There are 9 hidden switches. A switch that is on adds its own fixed numbers to the row, and there is some noise. The rows also spread widely along 13 directions, which tell nothing about the answers.
(in the rows, 128 means zero)
Some rows, each with its switches (1 for on, 0 for off) after it:
[156 126 140 157 142 150 145 103 149 136 133 119 139  95 120  63 107 115
 125 143 113 160 144 129 123 126 150 177 183 130  97 108 127 129 163 111
 157 144 117]	0 0 1 1 0 0 0 0 0
[134 126 135 179 170 130 122 130 163 111 125 136  96 125 108 115  99 110
  84 136 106 126 119 111 171 173 177  78 156 132  93 104 134 126 135 144
  87  91 139]	0 0 0 0 1 1 0 1 0
[112 211 135 147 104 150  80 135 166 100 121 134 124 116  97 174 132 112
 104  91  78 119 101 123 120 118 123 124  82 147 194 129 114 135 124  99
 119  73 130]	0 0 1 1 1 0 1 0 0
[111  84 163 138  74  78 170 103 155 114 180 111 146 114  79  98 146 167
 103 158 107 119  73 117 108 150 185 112 140 106 167  78 127 104 100 114
 142 116 106]	0 0 0 1 0 1 0 0 1
[136 129 143 147 171 107 123 118 164 120 119 115 101 108 132 100 127 102
  56 145 116  99 101 157 125 115 127 209 125 158 132  97  96 104 145 109
  93 135 212]	0 0 1 1 0 0 0 0 0
[113 148 108 126 105 148 140 102 148  66 117  87  86  90 126 145 118  99
 103 154 166 137 131 179 132 141  96 141 154 105 128 119 148 102 140 106
 140  79 141]	0 0 0 1 0 0 0 1 0
[154 125 134 156 122  99 152 118 123 142 141  97 148  98 130  50 144 112
 123 147 129 134 124 123 145 148 164 142 200 128  81 128 126 142 136 110
 152 149 116]	0 1 0 1 1 0 0 0 0
[130 139 156 156 166 151 130 101 154 103 117 138  79 141 121 136 107 114
  66 143  99 135 106 129 122 142 114  87 129 123 136 123 123 110 126 132
  75 112 156]	1 0 0 0 0 0 0 1 1
[138 178 116 161 138 109 108 132 129 128 129 144 152 153  94 129 130 148
 150 126  99 126 124  76 167 146 141  83 168 101  95 123 142 150 104 127
 161 127 103]	0 0 1 1 0 1 0 0 0
[106 141 126 172 118 129  65  98 113 119  80  98 133  48  99  79 110 103
 116 107 117 100 100 130 110  75 167 122  93 112 114 157 107 110 123 101
 136 147 181]	0 0 0 1 0 1 0 0 0
[111 159 158 153 130 115 133  58 164  90 144 129 137 100  95 118 159 141
 107 115  94 167 126 133 127 126 162 143 163 100 171 121  99 131  88  68
 156 131 103]	0 1 1 0 1 0 0 0 1
[113 155 172 189 129 134  77 137 135 162  96  85 162 145 101  69 156 118
 139 106  76 101 109 100 157 133 191  59 134 106 141 152 148 113 106 116
 143 124 105]	1 0 0 0 0 1 0 1 0
[109 129 173 163 119 132 134 114 162  91 163 124 134 145  75 132 124 133
 135 137  91 132  72  87 148 167 162  91 138 109 150  80 155 130 125 118
 133 109 121]	1 0 0 1 0 1 0 0 1
[132 186 109 136  99 140 133 147 143 129 134 121 137 150 106 168 126 143
 132 137 116 127 140 126 143 146 100  98 153 109 148 127 153 125 128 127
 159  81  64]	0 0 1 1 0 0 1 0 0
[158 140 128 185 163  84 116 131 151 170  95  93 162 145  63 105 135 135
 116 133 101 101 133  91 171 136 217  95 176 113 115 156 101 121  78 111
 150 142  89]	1 0 0 0 0 0 1 0 0
[108 158 134 108  74 150 122  95 102  74 135 110  83  74 165 110 124 103
  97 120 123 131  81 141  99 131  93  97 149 116 134 140 144 122 151 120
 109 107 165]	1 0 0 1 0 1 0 0 1
[212 174 138 148 111 151 140 143 116 167 129 105 155 114 115  94 113  95
 118 133  94 152 122 101 111 138 126 131 154 153 109 132 137 162 175 130
 124 127 104]	0 0 0 1 0 0 1 0 0
[ 88 121 164 173 145 148  85 167 131 204 131 166 158 138 138  43 141 140
 112 105  61 105 135  88 132 107 163  94 144 151  99 138 120 129 143 140
 125 127 109]	1 1 0 1 1 0 0 1 0
[124 142 113 114  96 113 129 172 132 141 140 138 153 146 110 180 148 142
 129 153 141  97 124 130 142 129  66 166 105 120 117  69 149 113 149 126
 145  79 147]	0 0 0 1 0 1 0 1 0
[150 168 119 165 134 103 117 101 103 124  89 110 106  99 140  88 146 117
  85 130 118 116 112 136 137 121 115 106 161 102 101 160 116 136 110 118
 124 141 163]	0 1 1 1 0 1 0 1 1
[157 137 102 160 142 106 110 148 101 180  88 117 145 121 119 108 142 135
 115 126 122  91 136 108 153 120 146 102 153 127  76 160 120 139 115 131
 126 135 128]	1 1 0 0 0 0 0 1 1
[130 159 164 142 131 102 147  77 140  62 139  81 116 134 121 116 141 103
 117 157 133 144  99 140 150 157  98 114 146  85 120 110 147  93 119  99
 122 129 166]	0 0 0 0 1 1 0 0 0
[144 165 167 194 107 141  91 100 153  72 134  97 146 103  44 120 106  94
 155 112  89 140  52  81 136 151 202  97  89 129 157 100 134 147 123  96
 131 117 156]	0 0 0 1 0 1 0 0 0
[136 121 101 168 147  99 107 179 131 193 109 136 143 125 109 133 122 144
  84 133 109  55 128 130 150 105 130 144 116 153 109 122 109 123 135 146
 107 116 130]	0 1 1 1 0 0 1 0 1
[143 183 111 123 109  90 122 133  95 146 121 137 181 152  98 160 157 161
 151 139 126 121 133  87 138 112  79 113 142  79  98 131 134 135  99 112
 178 132 104]	0 0 0 1 0 1 1 0 0
[ 49  87 176 135 103 111 137 127 188  97 168 126 111 118 107 109 150 142
  84 138 107  97  86 148 126 139 173 159 106 132 185  59 128  86 126 104
 119  79 149]	0 0 0 1 1 0 0 1 1
[ 88  91 165 131 133 100 126 101 115 105 157 140 152 120 137  67 153 160
 149 123 134 130 111  96 148 141 175 117 189 110  73 113 133 134 116  93
 148 150 129]	0 1 0 0 0 0 1 1 1
[123 152 110 181 150 102  74 151 146 144  96 115 147 114  84 120 127 128
 130 117 108  70 115 106 181 122 181 134 123 126 108 119 123 132 108 117
 149 120 154]	0 0 1 1 0 1 0 0 0

New rows. What belongs after each?
[ 41 115 134 118  92 131 107  90 134 111 138 131 148  95 119 107 152 161
 134 125 131 130 128 134  98  84 130 138 141  85 137 130 122  80 102  81
 191 133 118]	1 0 0 1 0 0 0 0 0
[133  83 137 145 146  93 141 128 134 179 148 155 147 124 118  64 132 158
  96 152  97 117 124  93 121 126 163 139 178 133  85 102 109 114 126 140
 132 151 130]	1 0 0 1 0 1 0 0 0
[118 203 111 167 100 138  82 102 134 105  89 115 101  74 107 119 116 111
  89  94  90 120 108 142 100 102 153  83  99 126 167 185 104 122 100 113
 123 107 132]	0 0 1 1 1 0 0 0 0
[184 170 160 163 134 162 126 129 135 160 103 114 146 137 114 106 123 110
 108 122  79 141 133 119 118 116 115 137 120 142 136 125 128 135 166 120
 112 117 119]	0 0 1 0 0 0 1 1 1
[179 113 199 172 142 102 153 150 150 185 141  84 137 143 132  27 145  98
  63 158  66  92  80 127 127 138 147 160 132 156 146  85 133 107 171 142
  84 146 167]	0 0 1 1 0 1 0 0 1
[ 79 116 132 154 166 113  93 133 168 115 120 137 131 114 102 115 132 135
 121 108 122 100 140 110 181 134 206 134 153 130  91 111 116 126 111 100
 136 103 133]	0 0 0 0 1 0 1 1 0
[142 147  99 134 131 112 143 134 127 144 135 142 119 126 144 112 128 143
  98 148 119 126 144 121 145 154 119 106 202 114  92 125 136 137 131 145
 140 115 104]	0 0 1 1 0 1 0 0 0
[173 136 125 160 117 128 142 148 104 135 123  69 145 122 136  86 125 111
 163 142 150 103 112 128 179 161 125 114 168 128  67 124 171 138 169 132
 131 134 123]	0 1 1 0 0 0 0 0 1
[195 143 167 166 134 122 137 109 114 159 145 137 149 125 145  23 142 127
 113 122  80 172 114  84 117 161 196  89 204 148 101 147 112 166 122 123
 112 162 103]	0 1 1 0 0 0 0 1 0
[167 115  97 143 107 136 152 175 120 210 106  72 155 118 115  98 115 118
 115 165 140  86 149 145 133 121 111 140 160 139  89 137 147  98 174 150
 140 112  92]	1 0 0 1 0 0 1 0 0
[165 194 153 155 126 165 111 121 134  92 110  93 100 110 119 143 101  62
  90 128 108 139  87 139 108 130  82 122  93 145 154 136 137 126 168 116
  86 103 170]	0 0 0 1 0 0 1 0 0
[125  91 163 163 173 126 131 131 163 141 130 138 119 116 134  59 119 119
  86 132  92 113 125 119 158 136 170 166 152 147  87  75 123 119 167 126
  97 119 167]	0 0 1 0 1 1 0 1 1
[134 153 182 107  74 129 123 116 114 131 161 122 188 118 125 105 177 133
 155 104 108 143 102 107 101 102 118 170 111 125 147  96 133 133 145  84
 161 134 132]	0 0 0 0 0 0 0 0 1
[141 143 170 149  99 115 122 131 146  91 158  96 133  96 109  84 140  97
 128 105  99 120  60  98 146 166 216 132 145 158 148  98 132 164 142 102
 120 112 151]	0 0 0 1 0 0 0 0 1
[121 156 154 146 130 131 100  87 139 118 148 167 152  93 111 113 149 142
 126  87  75 160 125 102 118 114 184 142 160 131 148 121  90 165 104  79
 149 132 109]	0 1 1 0 0 0 0 0 1
[100 140 127 146 109 115 109 122 152  91 105  55  93  91 143  82 149 101
  91 118 135  83 104 174 156 160 202  97 171 128 155 158 137  99 113 107
 114  89 125]	0 0 1 0 0 0 1 1 0
[100 120 121 142  73 162 105 122 114 163 139 168 151  79 117 124 128 157
 117 103  94 145 147 119  92 102 142  75 136 118 138 124 118 133 125 131
 139  87  68]	0 1 0 0 0 1 0 1 1
[175 126 130 191 165 122 157  99 130 151  90  96 120 120 106  60  98 125
  92 158  98 129 131 113 146 138 146  85 177 102  76 149 125 109 133 147
 113 159 121]	1 0 1 0 1 1 0 0 1
[178 145 160 131  98 113 162  91 115 113 155 108 136 104 148  22 137 122
 122 135 100 180  98 102 104 161 177 121 213 133 105 136 131 153 137 111
 142 160 112]	0 0 1 1 0 0 0 0 0
[112 159 153 139  79 137 122 134 179 153 150 145 143 125 100 114 157 148
  88 114  64 138 122 127 101 122 162 138 118 144 206 103 114 121 116 106
 146  74  83]	0 0 1 1 1 0 0 1 0
[200 139 162 141 109 129 180 147 125 202 139  95 149 151 150  48 147 112
  86 167  97 153 140 135 104 142 106 133 185 127 127 119 141 123 168 142
 130 129  87]	0 0 0 1 0 0 0 1 0
[129 140 149 134 126 131 117 139 155 108 136 157 123 129 103 145 125 135
 105 120 104 116  87 118 122 122 126 177  84 157 145  71 117 135 146 116
 105  97 184]	0 0 1 1 0 0 0 1 1
[134 166 197 163 145  84 108 129 144 118 145 126 148 171 102 101 164 123
 109 119  69 114  61  76 136 146 174 101 110 125 163 113 121 142  99 108
 115 146 152]	0 0 0 1 0 0 0 0 1
[139 117 126 139 122 147 157 107 142  70 166 136  83 101 129 111  75 112
 101 149 134 162  95 120 126 178 148  94 175 139  95 105 144 136 153 140
  99 106 137]	0 0 0 1 0 0 0 0 0
[169 139 122 132 102  72 171 176 139 192 160 107 145 148 137 110 175 134
  66 167 115  98 132 144 142 159 121 142 174 145 136 110 126 125 121 137
 119  98  94]	0 1 0 1 1 0 0 0 0
[204 136 148 129 125  78 173 132 122 119 157 121 130 136 120  99 134 119
  88 153 116 132  72  97 128 169 149 147 156 156 104  95 116 163 140 129
  97 138 170]	0 0 0 1 0 0 0 0 1
[147 125 148 133 126  94 156 134 139 131 163 112 150 127 138  54 154 135
 139 135 110 122 112  98 173 173 197 150 223 132  92  94 148 162 138 113
 158 137 104]	0 0 1 1 0 0 0 0 1
[163 119 117 179 124 135 128 132 119 162 103  69 143  76 117  66 112  92
 116 152 145 112 129 154 130 114 139 148 148 135  89 137 133 115 165 118
 135 142 134]	0 1 0 1 0 0 0 0 0
[131 159 191 162 111 117 122 126 174  84 142  82 143 139  76 125 160  99
 138 126 100 122  67 112 162 167 187 142 118 124 178  81 149 140 125  82
 144  99 145]	0 0 0 1 0 0 0 1 1
[150 176 145 129  86  51 130 128 133 141 126 105 142 143 101 118 188 145
  76 137  95  94  80 121 116 141 153 122 130 129 182 127 106 129  74 104
 126 109 137]	0 0 1 1 0 1 1 1 0
[141 159 166 140 139 112  99 163 119 136 135 131 121 143 160 108 158  95
  88 128 113  94  79 125 134 136  98 151 100 166 121 106 128 136 153 126
  76 120 210]	0 1 0 1 0 0 0 1 0
[ 63 172 153 167 126 125  64  89 155 106 125 128 134  61 111  98 163  99
 109  81  82 134 126 126 141 107 182 126 156 110 166 141 102 139  95  67
 162 116 126]	0 1 0 1 1 1 0 0 0
[ 89 105 169 150 119  95 119 121 144  98 150 102 145 134 106  85 137 141
 135 149 123  85  69 119 144 132 145 141 111 123 124  83 148  90 133 112
 129 137 172]	0 0 1 1 0 1 1 0 0
[162 143 184 138 128 140 172 117 149 118 152  92 130 146 140  90 144  95
 108 156 115 158 114 141 132 162 102 150 153 131 130  87 156 110 166 115
 110 111 137]	0 0 0 0 1 0 0 1 0
[ 97 133 190 118 118  69 144 118 155 126 156 113 141 154 136  79 194 142
  77 145 102 109  99 131 118 129 138 169 143 125 163 100 115 100 106  86
 128 122 149]	0 0 0 1 1 0 1 1 0
[138 142 154 129 133  71 128 141 130 171 124  96 164 155 122 100 186 132
 100 148 112  87 104 123 132 111 115 179 129 124 132 117 111 104 112 106
 146 153 163]	1 0 0 1 0 0 0 0 0
[158 187 159 158 135 151 123 120 156  66 115  63  99 102 111 142 121  45
 108 125 122 122  85 143 160 159 126 156 136 137 148 111 148 152 171  92
 106  95 174]	0 0 0 1 0 0 1 0 1
[123 178 126 178 141 124  91 152 151 215  83 153 159 160  90 107 151 166
  90 110  52 104 154 102 119  89 141  95 115 115 159 163  98 114  83 126
 159 116  76]	1 0 1 1 1 0 0 1 0
[ 84  84 166 131 150  92 155 135 170 122 180 127 129 170 148 117 172 145
  98 169 144 109 128 150 169 167 118 147 174 120 128  63 146  85 123 114
 118 103 129]	0 1 0 0 0 0 0 1 0
[ 84 111 135 141  92  92 134  73 162  63 149 111 115  87  76 112 134 152
 110 133 129 136  84 130 117 147 222 111 153 105 162 116 112 114  66  82
 156 105 123]	0 0 0 1 0 0 0 1 0
[101 102 133 173 167 127 119 101 179  92 112  89  68  90 123 128 112  87
  52 151 144 102 120 196 149 141 149 133 137 134 139 114 114  75 126 113
  73  96 173]	0 1 0 0 0 0 0 1 0
[149 171 182 181 120 118  94  99 119 109  99  77 145 104 100  74 145  86
 112 118  98 124  69 120 112 115 157 128  99 142 148 148 111 131 121  81
 111 153 181]	0 1 0 1 0 0 1 1 0
[108 165 110 160 121 153 106 112 136  64 116 101  57  94 148 141  95  91
  82 138 135 111  87 174 131 146  88  76 120 129 139 151 147 103 140 138
  75  96 163]	0 1 1 1 0 0 0 0 0
[156 172 130 154 115 127 109 170 144 170  93  74 138 138 137 113 158 100
 106 129 112  84 133 159 155 137 134 131 129 136 151 138 142 110 138 125
 123  91 121]	0 0 1 0 0 0 0 1 0
[125 137 123 117  87  87 150 139 141 157 129  96 127 131 121 126 167 152
  69 145 111  74 100 151 118 126 123 139 144 130 176 132 119  99 107 120
 131 103 109]	1 0 1 1 0 0 1 0 1
[ 98 109 204 128 123 133 160 122 183 118 195 107 150 151 133  78 155 124
 121 156 103 134 108 141 134 146 118 207 159 138 165  49 154  92 175  94
 141 118 121]	0 0 1 1 0 0 1 0 0
[138 125 143 158 137 132 119 135 143 164 118  98 160 108  91 120 133 104
 114 149 126 108 125 138 132  98 105 214 120 150 115 100 115 105 163  97
 136 138 160]	1 1 0 1 0 0 1 0 0
[138 191 101 131  86  90 113 131 119 154 108 123 172 110  86 141 162 151
 127 112 108 119 145 104 127 106 150 119 147 103 137 162 105 145  80  95
 187 110  76]	0 0 0 1 1 0 1 0 0
[135 126 148 179 138 123 138 103 144 124 134 105 134 117 120  45 133 125
 126 148 115 142 124 125 153 153 176 112 198 114  99 130 141 132 120 109
 155 145 104]	0 1 1 1 0 0 0 1 0
[ 80 145 106 152 128 139 102 124 111 146 111 156 142 117 130  98 109 164
 130 125 115 129 165 109 120  92 113  60 147  74  79 170 139 102 116 138
 168 133  77]	0 0 0 1 1 0 0 0 0
[145 123 151 160 153 102 152 173 170 204 136 113 137 160 140  59 146 129
  66 158  82  88 136 139 147 140 139 143 162 144 129 113 127  98 148 146
 114 120 104]	0 0 1 1 1 0 0 0 0
[137 220 161 152  98 150  62 132 127 110 108 133 153 117 103 113 140 109
 142  70  70 132  86  85 120 116 155 115  78 153 158 147 118 167 124  88
 135 108 150]	0 0 1 1 1 0 1 1 0
[ 83 176 146 156  78 139  78 120 143 100 134 116 140  75 112  96 162 120
 147  75  90 118 102 117 145 132 202 112 139 128 170 136 130 162 109  77
 163  89 110]	0 1 1 1 1 0 0 1 1
[118 203 111 105  90  80 115 148 116 130 143 130 158 131 135 170 200 140
 127 116 131 112 132 126 150 129  86 149 150 112 143 127 123 150  89  90
 171  98 115]	0 1 0 1 1 0 0 0 0
